There are 5 ways to turn a row about zero (a turn may also mirror it). The second row of each pair is the first, turned, with some noise. The first 45 pairs use one turn. New pairs use 2 turns, one after the other, and a turn may come again.
Known pairs, each followed by its turns in order:
[-19  -8  10  -6  -2  10   1 -16]
[  6   9  -9 -15  -9   5  15  17]  J_485

[ 19 -13   1  11  -6 -12 -13  18]
[  1 -16   5  -4  -9  -3 -16 -26]  J_485

[-6 17 11 -2  3 -9 -2 -2]
[ -7   8   2  11   2  -7 -10  10]  J_782

[-2 13 -1  9  8  4 -8  2]
[-2 13 -4  4 -5 -7  7 -9]  J_707

[ 15  17 -13   4   4 -14  -1  -1]
[  7   3 -23   7  -7  -8   1  15]  J_782

[-11 -12  -7  -7  14 -11  -2 -16]
[-10  23  -9  -8  -5   7   0 -11]  J_782

[-17  -3   1  -9 -19  16  -2 -19]
[ -7  13  -5 -12 -14   6   4  23]  J_485

[-11   7  14  17   6   7  17  10]
[ 13 -24 -13  -9   7  -8  11  -1]  J_883

[-15 -16   5  17 -20  11  -4  -1]
[ 19 -15   0   6  10  21 -11   2]  J_883

[ 20   6 -14  18   1  11  17  13]
[ 19 -22  -1  11 -11   8  13   9]  J_782

[ 13 -12  -4  13   0   9  -4 -19]
[ 6 14 23  3  9  4 -5 -3]  J_935

[ -3 -12   7 -16  -7   4  18  -6]
[ 14   5  14 -17  -9   2  -1   9]  J_883

[-19 -18  11 -11 -11   3  18   5]
[ 16  -4   9   1  -7   6 -15  26]  J_707

[-10 -14  -9   0 -15 -17 -13  -6]
[ -4   3 -15 -19   0  -6 -15 -16]  J_782

[  0  -9  15 -19  11 -12  12 -12]
[ 10 -18  24 -14  -7  -7  -1   2]  J_707

[-19 -13  17 -15  19  16  12   7]
[-9 17 35 -2  0 13 13 -5]  J_782

[  0   2  -9  -8  11  17 -11   5]
[-16   0 -13  12   3  13   7  -3]  J_485

[-19  10  12  -4   8  16 -17   7]
[-11  21   5  13 -17 -16   4   6]  J_707

[ 11  13  10 -14 -13   4 -15  -6]
[ 14 -18  -3  -5  13  20   4  -4]  J_935

[ -7  11 -15 -19  -8  -5 -19  -4]
[ 13  -8 -14   3   8  14   1  23]  J_935

[-14  16  -1  12   6  -6  13  15]
[ -5   7 -18 -15 -15 -13  -5  -3]  J_935

[ -5  -9   5  -7  13  11 -19  15]
[  7   4   2   8  11 -14 -13 -14]  J_883

[ 13   3  16   4   5  -7  14 -18]
[  5  -3  17  -8   8 -18  17   1]  J_485

[ -3   5  12 -12  -1 -11 -10  -5]
[ -8   5  -1  -3   1 -10 -16  14]  J_883

[ -6 -18 -20  -5  19 -12  -9 -18]
[ -8  18  -9 -11  -9  11 -16 -22]  J_883

[-10  14  -4 -16  12 -14  -4   0]
[ -4  -3  -2 -18 -14 -16  11   5]  J_707

[-19   3 -11  -5   6   5   8 -12]
[ -6  12   2 -12 -10  18  -4   8]  J_782

[ 14  -3 -15  -4  -1  -6  17  -2]
[ -2  10  -2  -2  18 -12  13   3]  J_935

[  9  19   1  15 -17   2   4   1]
[  3 -22  -4  10  -1  -5 -11  14]  J_782

[  4  18  -8  -8 -10  -9 -19  18]
[-22   2 -23  -7  -3 -13  -7   2]  J_707

[ -5 -17   5  13   3   1  -8 -18]
[  6  -8  -8   1 -11  13 -18  -8]  J_883

[  1   3  11  -1   4  -4   5 -14]
[ 3 -3  8 -6  3 -4 14  7]  J_485

[  8  18 -14  11  -4   2   4 -10]
[-16   2  12   2  17  -7 -11  10]  J_485

[ 11  19 -12  -7  18  14  14  13]
[-22  11 -21 -16  15   4   1  -4]  J_935

[-11  19 -18  12   7  -7 -17   9]
[ 22  11 -13   3   5   9 -18  11]  J_782

[ 13  10 -13  10 -15   9   5 -11]
[-11 -12   9   9  -8  17  14   4]  J_883

[ 13  13  -6  -7  -1 -13 -14  16]
[-19  -4 -18 -10   4 -15  -2  -5]  J_707

[ 18   2  -6  10 -14  -5 -10  -9]
[-15  -1  -4  -3   9  15  -2 -14]  J_707

[ 19   5  -8 -18  16 -13 -18  -5]
[-13 -27  -3  20  -3  -8   6   2]  J_485

[  7  17  -4  14  -8  -4  12 -18]
[ 17  15   5 -23   3  -2   9  -8]  J_935

[ -5  -5   2  13  -8  14  -3 -16]
[12 13 12  5 -6 10 -4 -9]  J_935

[-16   8 -14 -18   9   1  -8  19]
[  3   2 -17  27  -3  16  -8   6]  J_485

[ 15  -5  17   1  -1  11  16 -16]
[ 11 -14  17  11  -1   7  -8 -18]  J_707

[ -7  11  17  12  17 -17   5 -20]
[-13 -17 -24 -14 -14  -5 -12   4]  J_883

[13 -7  5  1 15 11 -4 -4]
[-14   3  14   2   7   9  -4  -3]  J_935

New pairs, each followed by its turns in order:
[ -8   3  -1   8 -19  14  19   2]
[  8   5   1   3  20  12 -22 -10]  J_707 J_935

[  2  16  -9  -2 -14  13   0   8]
[ -4  23  -1   7 -13  -4  -2  -4]  J_485 J_707

[-13  12 -18 -12 -10  12 -17 -14]
[ 14  20  10 -15  18  10  15  10]  J_782 J_782

[-12  -5  13   6   2   1  14   8]
[ -7 -15  16   4   0   3  -5  -9]  J_707 J_485

[-16  -6 -16  11  13   5 -19 -19]
[-30   6 -14   5  12  14   6  14]  J_782 J_485

[  9  15  16  -9  14 -19  -6   7]
[ 11  -4 -14  -5  -7 -20  -8  20]  J_883 J_935

[  5 -10  -3   1   8 -17 -20 -14]
[  3   5  -2 -23 -12  -5   5 -23]  J_485 J_782

[-6 16 11  5  0  4 10 16]
[ 16  -1  -8   9  -1 -16   2 -14]  J_883 J_485

[-15  10  10  -9  -6  -6 -10   7]
[  6 -21   6   9   3  11   2   1]  J_782 J_485

[-3  3 10 18 -8 -1 -1 10]
[  0   4 -13   6  12   2  -5  12]  J_707 J_782

[-17  14 -13  18   2   1  14 -15]
[  1  -9   0  -4   5 -16   0  30]  J_935 J_782

[-13   7 -19  -3  16  -5 -16  11]
[  3   1  -5  13   8  14   1 -30]  J_485 J_883

[  4   5  13   0   2  -3  -5 -16]
[-9 -5 -3 10 -3 -9  9 -9]  J_485 J_935

[ 14  -3 -15 -11   0  -7   7 -19]
[ 0 18 14 -4 -7 15 -3 19]  J_883 J_485

[  3  -4 -15  11   0 -10  14   7]
[  6   6 -11  -2  -1   8  23   4]  J_707 J_782

[-16 -10 -11  -2  13 -12  18  16]
[-16 -10  -9  -5  26 -19   1   3]  J_707 J_935

[ 10  16   1  19 -18   1  11   9]
[ 12  24  -8  -5   8  -5  -4 -22]  J_883 J_485

[ -1   7  -4  17  12  -3 -16  -2]
[  2 -22  -3   5   3  14  -3   4]  J_935 J_935

[  3  17 -17  -5   4   7   2  16]
[ 20   8  -1   2  13 -10  11   9]  J_883 J_485

[-14  -4  11   3  19  -8  13  -2]
[ 18  -1  -4 -15 -10  12   0 -15]  J_782 J_935

[ 2 13  2  3 18  8 -8  2]
[  1   0  13  -2  13  -4 -16  -3]  J_935 J_883

[ -5  -6 -16  11   7   3  -7   8]
[ -3 -13   1   1   4  14 -12   1]  J_935 J_485

[-18  12   6  -7   1  15 -19  -1]
[  3 -11   7  -1  -5  -5 -27   8]  J_707 J_782

[ -6  19  10  10  -4  -9 -19   3]
[  9 -10 -25  -1  11   6 -10  -6]  J_883 J_485

[ -9  19 -16  -5   3  17   2  -4]
[-20  12   0  19   7  10  -4   6]  J_935 J_485

[-13 -11 -19 -16  18 -18  -1  -1]
[ 20   6  -1   9   2  11 -24 -14]  J_935 J_485

[-17  -8   8  -8  10   2 -14  -4]
[  2 -12 -13  -7 -12  -8   4 -10]  J_707 J_935

[-15   0  10   7 -19  11  -6  -7]
[-12  -6   0  13   4  22  -9 -16]  J_935 J_707

[-16  13 -14 -17   4  -4 -17   0]
[-18   9   9   4  12 -23   6  -8]  J_782 J_883

[ 13 -14 -10 -16   9  18  10  -3]
[  1 -25 -11 -17   7  -7   6 -14]  J_935 J_883

[  4  18   3 -11 -15  -2  19  -5]
[16 -4 24  1  5 12 -6 -2]  J_485 J_485

[-19   7  -6  13  -2   2  19  15]
[ -1  11 -12  16   3 -17  16 -10]  J_883 J_485

[-17  -9  10 -19  -9   6 -13  -5]
[-14  29  10   2  10   1   1   8]  J_782 J_782

[ -6  -5   7  15  -3  -8 -11   8]
[  1  10  15   9 -11  -2 -10  -6]  J_485 J_883

[  2  -9  -4   9 -10  12  -2  12]
[ -7  -3  -3  -6  -7  -9  17 -11]  J_782 J_485

[ 16  -5  20   8  15 -19   5   5]
[ 20  10   8 -19  -6 -22   1  -4]  J_782 J_935

[  0   8  11   5  -9   4  19 -15]
[ -1 -10   2   7  11   1 -20  18]  J_883 J_707

[ 19  10  -3  -9 -19  -8  17  -3]
[ -5   2   5  13   4 -21 -23  -2]  J_485 J_782

[  6 -14  13   0  14 -18  -5 -18]
[ -4   0  -2 -12 -24 -11  15 -16]  J_485 J_782

[-14   5   9 -15 -14   8  15   5]
[ 14 -17  -3  -8  15 -14  -6  -8]  J_707 J_782

[ -3   8 -14   6  -8   2   8   9]
[17 -7  2  9 -6 -3  6 -1]  J_883 J_707

[-19   9  -4 -10 -18 -10  -9 -17]
[14 16  3 17 23 -6  7  8]  J_485 J_883

[-10  -7   4  -5 -17 -18  11  14]
[-22  -5  -6   3   6 -18   2  11]  J_707 J_707

[-14  19 -17  12   5   4   2  18]
[ 15   3 -17 -20  12   1  -9  15]  J_935 J_782

[ 13   3 -12  19  -3   0 -12  -3]
[ 13   1   0   4 -14   5  20   0]  J_707 J_707

[  7  16 -11 -17   7 -16  -3   4]
[ -3  10  -2 -25 -17  -8  -1  -2]  J_707 J_782

[ -5 -12  14   2  19  -8   5 -12]
[-13  -8  -2   8  -6  10 -21  10]  J_782 J_782

[-14   6   9  10   8  11  19   8]
[-15   7   1 -24   8  12   0  -7]  J_485 J_935

[-17  -4 -19  17 -11 -16 -12   2]
[-11   2  15 -10  13 -16  17 -12]  J_707 J_883

[-17  -4  18   4 -17  -1 -15 -16]
[ -9 -14   4  17   7   9 -27   1]  J_883 J_935

[ -4   2  -9  15  16 -17  -6   0]
[  2  16 -10   5 -10   0  -4 -19]  J_485 J_883

[-12  -8 -15  -1 -17 -16  12 -15]
[ -7 -15  -6  25  -4  -9  -4  13]  J_707 J_707

[-4  3  0  5  2 12 11 -2]
[ -1 -16  -6   7   0   2   1  -1]  J_707 J_782

[-19  19 -16  18  13   2  18 -18]
[-12 -12 -25  -5 -32 -10 -12  -7]  J_935 J_707

[  5   5  -7 -17 -18   0  18 -17]
[-2 -7 33 -4  7 -9  0  8]  J_883 J_782

[ 13   6  17 -15  11  16  15  -2]
[ 20  -5  13  -8 -23 -10  -5  -4]  J_883 J_485

[ 14  -3  -4  20 -19 -10  -6 -14]
[  6  17 -11  12  -3   5 -20 -13]  J_883 J_935

[  3  -6  -3  -7  -9   7 -18 -17]
[ -8   4   7  -6   7  10  12 -20]  J_935 J_485

[ -2  17   4  19  12  14 -10   4]
[  7   8  -6 -10 -11  17   6 -18]  J_707 J_707

[-19  17  11 -14   9  -8 -19   1]
[ -6  17 -13  -1 -23  10 -10 -16]  J_935 J_485

[ 15 -13  18   2   5  -8  19  -8]
[ 17  -7 -12   8  21 -12   7  -8]  J_883 J_935

